The rows of a group lie close to one hidden flat surface of 12 dimensions, which may be shifted away from zero. Surfaces can cross.
Known rows, each followed by its group:
[ 38  32 -42 -20 -14  44 -19   3   2 -61  10  16  -5   1 -30  15]
A
[  7 -23  40  22 -28  -6  -1  27 -28  35   6 -10  -6  -3   4   1]
E
[-47 -11 -14  28  -4  16  -2  -3  34   6  11  16  -3 -60   9 -10]
U
[ -2   4  14  11 -21   5  15  -2   4  -2  24  40  28   0   9 -50]
G
[  1  25  -4   7 -35  20  -6   0  15  13  -6   1 -16  30 -23 -24]
U
[  2 -57   7  -8 -46 -35  73  10 -43  42   8   4  -1   3  -7  25]
R
[  2 -24  17 -11 -12 -13  23  -7 -13 -39  -3 -44   9  -3 -51   9]
A
[ 19  16   4  33 -12   3  -6  22 -26  32   5   9  12 -15   8 -34]
A
[ -1   5  22  13 -15  -7 -29  -7  -6  30  -8  23   4  57 -19 -18]
U
[-14  13  19  35 -36  -3  27  -9  28  32   5 -16  15  -2  40 -62]
G
[-15 -11 -41 -28  -3  -1  21 -20  46  -8  17  30  36  15 -37  13]
R
[-13 -37 -19  -3  -4 -25  25  -5   4  26   5  -6  21   8   6  10]
R
[ -3  36  21  24   9   2 -12  -6   6  20 -18  14  21 -13  29 -11]
E
[ 26  25  19   7 -12  -3  -4 -45  13   2 -32   8  25  37 -32   6]
E
[ 29  12   1 -11   6   6  44  25 -32  23  13  -8  39  40  15   7]
G
[ 27   2  50 -48 -47 -36  10  11  17   7  -5  13 -51 -14 -33  -1]
G
[-19 -27 -42  14 -15  30  43 -12  39  34  14  -3  27  13   3  -9]
A
[-27 -22  15  45  23  35 -40   4   0 -20  38   7  17  -3   3   9]
U
[  3  18  13  33 -31  22 -20   2   7  -5   5   7  -2 -10 -13 -44]
U
[ 17  32  18 -27  -5 -32 -31 -68  48 -39 -36  42 -41 -15  87  -1]
U
[ 12  -4  -2 -23  -5  25  26  26   6  28  -5  -5 -33  -4 -20   0]
R
[ 59   7  12  12  34  23 -23  -6 -33  19  -9  30  64  55  21  35]
R
[ -6   9  55 -34  16  22  38  48  22  13  54  -3   8  35   3  25]
R
[ 11   6 -43  -1 -13 -11  51 -15 -18   5  -8  -3   8  -6  23 -27]
U
[ 10  62 -13  -2 -16  -3  45   6  -8 -59  56  -7   0  -5  97   2]
G
[-31 -13  29  -8   0   6  46  -4 -29   1 -11   0 -14  28 -21 -26]
U
[  9  -4  47 -19   8  13 -30  10  13   0  -6  28 -17  -5 -15   9]
E
[-26 -46 -21   2 -19  -2  61  -3  -6  18  27  21  30  -2 -83   8]
R
[ 21  16 -22 -23 -14   7 -13  12   5 -12  19  12 -18  34  18  14]
A
[ 30  12  10 -15   2  46   2  33  19  65 -34 -10 -29   2 -22 -18]
R
[-11  25  23 -39  15  -6   3  43   8 -10  47 -23 -33  52  -2  25]
G
[-12  23  46 -25  -3  39  33  48   4  17  26 -37 -17  83 -21 -21]
G
[  1 -30  -4 -18  -2   0  46  54 -30  31  29 -12  24  15  38  -3]
G
[-17   7  35 -15  -8 -17 -23  11 -25   0 -49  10 -58 -40  27   7]
U
[  8  -8   9  34  -4   7  15  23 -37  19  26  15   3 -37  29  14]
A
[ 39  27  -3 -45   6  13  13  38  20  31 -10 -33  13  42  56  -6]
A
[-39 -21 -27  -6 -12  11 -44  -1  19 -36  30  22 -26  25 -25  16]
E
[ 18  44 -22  10  -9  68 -13 -10   5 -43  19  55 -26  -6 -18 -13]
E
[ 31  54  -4 -12   7  55  13  13  19   0   5  -7 -23  20  39 -20]
R
[ 12  -4 -27  -8 -23 -22 -37  45 -48  -5  -6  22   7 -29  -6   7]
U
[ 24 -31   1 -22 -32 -18   8  28 -44 -25  18   9 -11  -7 -15 -17]
E
[  7 -13 -67  24 -28 -26 -28  -6 -27  11 -17 -14 -15 -10 -16 -20]
A
[ -6 -29 -25 -32  -1   5  -2 -32  45  11 -26 -40 -40  67 -35 -19]
R
[  0  12  17  -7  -8  27  53  12  14 -11  40   3  21   9  12   0]
E
[-19 -21 -15 -24  31  -4 -19   4  26 -22   6 -25 -13   3 -58 -45]
R
[ 30  35  19   6   9  34  23   7 -31 -37  30  21  -7 -23  35  74]
E
[-19 -23 -35  -6  11  31 -26   4  27  26 -14  -1 -17  23 -24   7]
E
[ 35  15  14 -30  -5  -1  13  -3 -19 -20 -12  22 -12   8 -32  -7]
G
[-27  -3   4  12 -15 -14   4 -20   7  34 -26  13  -8  11 -16 -27]
U
[ -6 -36  17 -31   0  16  -9  43   5  35  -3 -18 -29  43 -47 -61]
R
[ 10  22 -13  15 -14   5   3  20 -23  -5  23  -2 -28 -20  12  14]
A
[  2  23  29 -27  -2  38  35   1  38   1  24  37 -37  -3  33  35]
U
[  2 -32 -18 -23   1 -79 -13 -16  21   8  -6 -37 -13 -12  38  43]
G
[-35   0  28 -48  -5  -5 -13  33 -42  -6 -43  -3 -67  32  -5  26]
U
[ 24 -65   0  18   2  34 -28 -18  12  25 -15  49  55  -9 -17   9]
A
[ 15  29  25 -19 -11  15  22  18  17  21  13  27 -41 -23 -23  18]
G
[-43 -38  15  12 -28 -35  12  -9  10  -4  29 -10 -19  15  11 -67]
R
[ 16 -13  26 -47 -25  -1  56  49  -6  30   8 -13  18  24  -6 -46]
E
[ 25  30 -42 -53   5 -34  19  21 -24 -16   4 -36   9  78   3 -26]
G
[ 26  11 -66 -25  -4  27  26  -1  28  40   5  16   1  41 -12  25]
A
[-15   9 -21 -35 -21 -12   9  11   9 -28  11  -1 -21   8   6  16]
E
[ 13 -23   7 -16  24  13  28   4  14  -2   5   2  17 -33  14 -12]
E
[ 12   7  37 -33 -15   0   4  49  -6  34  -4   3 -51   2 -30 -25]
G
[ 13  23  -8 -50  18   3 -35  29  -6 -37 -16  57 -11 -36  10 -55]
E
[ 40  -7  25  14  -9 -29 -32 -20 -17  26 -38   9   0   2  13 -19]
U
[  3  34  24  -2  -1  -4   5   6  -6 -41  56  39  -6  -6  -3   8]
G
[-18  -8   3  18 -33  -9   1  -7  -6 -23  56  38   9  33  -5 -21]
A
[ 41 -24  17 -14 -28  48 -27 -15  36   0   0  74  -2   4  19  23]
A
[-11 -24 -41 -33  14  42  -5 -15  41 -13  19   5 -23  74  14  32]
R
[ 24  -1  25  17  11 -12   6 -10 -11  18   9  18  57  14 -25 -19]
A

New rows, each followed by its group:
[  0  11 -41  -4  32  18  -5  21 -23  20 -15  -1  -1  14  -1 -40]
G
[-18  -3  16 -15  12 -13   1 -28  38 -28   5   3   9  -5   3  26]
E
[-11 -13  -3  38  -8 -10  -3  -1 -34 -47  24 -17  38 -26  -4 -31]
A
[ 11  52   3 -18  -3  26  17   9  20 -10  22  35 -53 -28  -8  12]
G
[ -3  13  18  12   9  13  40   5 -14 -26  46   0   8  -6 -18  -8]
R
[ -4  -3  18   4  16  -3   4  20 -16 -13  13 -34 -36 -21 -10 -52]
R
[-17  -1  -2  19  29 -17   8 -41  24 -16  11 -33  12 -11 -10  39]
A
[-11  27  24 -19   6   2  21  33  40  10  17 -18 -20 -47   1 -26]
R
[-16   1  23 -28  -7  13  13   7  44  -1  31  75 -12 -43  -7  38]
U
[  0  22 -15  26  29  19  11  13  19  55  23   1  30  20   5   2]
A
[-22  17   3   9 -12  38  14  -4  27  12   1  -8 -37  11  -6   6]
U
[ 26   9 -21  -5 -23  -2 -25 -16  20  -3 -23  -4 -42 -19  39  18]
A
[  3  -5  19 -10   6  -3 -23  16  15  11  -4   4 -11 -10 -17 -46]
R
[-55  11 -32   0  -8  11  38  -9  13 -38  21  41 -21 -73  -8  24]
U
[ 21  -8 -17   5 -17  -4   2  18 -39  -5  25  24  13   2  14  -1]
A
[ 20 -39  11  17  -5   5  44 -63  36 -22  16 -17  27 -12 -23   2]
E
[ 14   6  14  12  31  42 -19  -8   5  -2  18  18  18  44  -1  13]
R
[-52 -35 -12   8 -16 -46  33  26 -48 -32  50 -11  28 -15 -26  26]
E
[ -1 -17 -25   2  -4   4  56 -17 -19 -16 -14 -25  -2 -29 -17 -19]
U
[ 32  18   6  13   6  65 -44   2 -12  -1   2  58   3  43 -33  -7]
E
[  4 100 -17  37  16 -18   1  11 -13  -8  30 -39   0  -1  -7 -36]
A
[ -2 -14 -37 -38   6   5   6 -16  39 -35   8   4   8  18  10 -11]
E
[  3  14  19  13 -16  21  -5  -6  14 -17   5  15 -17 -33  11 -17]
U
[ 56  -3  -2  11 -27  11  -3 -27  15   5 -15 -14   5  -1 -45 -16]
U
[  5 -26  16  34   4 -15 -18  56 -61  54  14 -12 -12 -28  59  13]
A
[-39   6  -1  22 -18  11  17  26   0  18  16   5   2 -24 -15 -35]
E
[ 11 -51 -12  32  19  51   3 -27  33 -23  56  11  27   2  32 -11]
E
[ 25 -42  30   5 -11  26  -1   8 -10   3   1  26  48  -3 -27  -9]
A
[ 30  41 -18 -13   4 -14  -3 -52  48 -18 -27 -17   5  11  28  -1]
R
[ -9  -3  10 -13  -7  40  26  41 -16   0  12  -1  -5  21  41 -48]
G
[ 29 -16  27 -39 -15  -2 -13 -53  27 -34 -46   3   2  52 -12 -12]
G
[ 23   6   7 -38 -31   2  72  22 -20 -17  11 -36  -7  18  39  13]
G
[  5  -3  43   1 -39 -28  11  -3   1  -4   0  -3 -12 -18   7 -38]
G
[33  8  6 -2 22 49 -8 28 15 33 22 39 27 12 46 29]
A
[ 21  33 -27 -28  -1  49  51  14   3 -13  20  25   9  23  41  -1]
G
[  4  -8 -17  45   3  43  -3   8 -37 -39  24 -45  15  11  -9 -22]
U
[  5  39  36  18 -32   5 -17 -16  16   3   1   8  -4  35  14  19]
E
[-15  75  26  21   5   5  23  31  19  29  53 -23 -27  12   3   5]
G
[-17  -8 -15 -27 -20 -31 -27   2  -4 -49  14  17 -14   3  -1   2]
E
[ 21 -12 -27 -36 -36  15  32 -18  35 -17 -14  -9  21  34 -19 -23]
A
[  3   7 -46 -36   5  11 -31  25   0  14 -20  16  13  57  12 -32]
E
[-51 -15 -24  22  30  21  18 -23 -18 -51   2 -32 -24 -22  17  21]
U
[  6   9  29 -14   4  40  -4  28  11 -36  22 -22 -30 -17  39  54]
A
[  6   6 -11 -27  31  37   8  21 -27 -35  32  35  32  61 -12 -11]
G
[ -1 -16 -16 -22  46  18 -29  33  21  22   2  -5   7   0  17   8]
R
[ 19  50 -34 -25   0 -25  10  -9  20  -1  15   7  14  45  -1 -15]
G
[ 37   6   9  -3  20   4 -10  29 -21  39   9  17  26  21  10  15]
A
[ 25  -9  11 -14  21   9   5   4  -7   3  12  18  29  16  60  45]
G
[ 24  -1   6   8 -18  27 -26 -10  19 -11 -14  10  13 -11  -9 -15]
A
[ 31 -23  68   9  16  34  18  -3 -17  27   4  -4  -7  39 -30  20]
U
[  3 -17  49 -35 -14   9  -9  16  -2 -29  14  38 -30   6 -35 -20]
G
[ 15  50  -9  -1 -34  -4  54 -17   3 -25  26   1 -15  -7  17 -12]
A
[ -6  20  55  -4   7 -28 -12  -8  37 -13  40   4  40  48  58 -23]
R
[ -7 -14  29   5 -34  25   0  -4  16 -29  19   6   1   9 -31 -15]
A
[-16 -28 -53   1  13  28 -42  22  -3  20 -18   1 -50 -29  -1  18]
E
[ -1 -37 -11  11  -4  13  10 -15  22  65 -21  27  10 -18 -26  59]
R
[-27 -47  27 -36  11 -15  38  -5  -1   1  -9   8  18  36   9 -51]
U
[-17 -43  11 -16   5   5  13   8  37  55  12  21  29  44  -5 -19]
U
[ 29   8  28   6 -26 -14  35 -44   1  10 -32 -20 -32 -10 -47   4]
R
[ 52 -10  -9  15  -2   6  -9  16 -17   2  19  24  15 -63   1  40]
U
[-13  -7 -53  47   0 -21  32  25 -66  18  63  18  15 -18  44   7]
A
[ 33  13  15 -24 -13 -28  20  77 -61  45  13   4  -4  -1  21 -40]
G
[-19  -4  25   6 -12 -12  64   4  -5 -24  48 -18 -13 -23  84  30]
A
[ 12  52 -41  43  20 -16  30  16 -46  58  49  27 -23 -12   2  39]
A
[ 30  12  -8  24  12  20 -22  43 -30  51  -1   0  11 -13   7  -3]
A
[ 26 -12  13  19 -11 -15 -13 -28  -4  14   0  39 -13 -24  21  29]
A
[ 36  70  -9 -14   2 -18   4 -11 -10 -15 -22 -34 -19  29  29 -21]
G
[ 12 -11  20 -10   5  29   5   5  12  29 -26   0  -8  12  20   0]
G
[  7  65  -3  -3 -14   5  16  26  12  20  16   3 -41 -12  11 -36]
G
[ -4  29  -1  18  -9 -30  32   7 -16  -4  21 -41  13   1  22 -34]
A
[-16 -20 -12  27 -15  20 -26  -7  15  10  39  46 -22   7  12  29]
A
[ -3 -34  34 -16 -17 -13   5   5  12  44   0 -11 -40  33 -28  41]
A
[-14  -8 -18   4  -7  -4  12 -62  12 -35 -51 -48 -31   4 -29 -25]
U
[-27  -8  10  -7  26   9  39 -36   3 -23  12  14  -3  38  27   3]
U
[-19 -54  -7 -35   9  38  -4  26  54 -26  35 -10  29  13   5 -19]
U
[ -9 -14  32 -18  -9  -3  14  32  24  38  30  41  35  -2  -2  13]
R
[  8  12 -12   1  14   0 -37 -40  10 -48   4  36  33  28  -2   6]
E
[ -7  24  34  36  17 -20   6 -17  -1  -3  38   4  21   4 -13   1]
A
[-51   5  -6  -9   5 -13  22  35 -24 -38  28  21 -16 -80 -25   8]
E
[-50  26  -8  -9 -19  50  46  -7  23 -38  15 -10 -40  23 -17 -15]
U
[-25 -13   1 -10  -8 -36  -8  -7  -1 -47   7   8 -24 -53 -21  17]
E
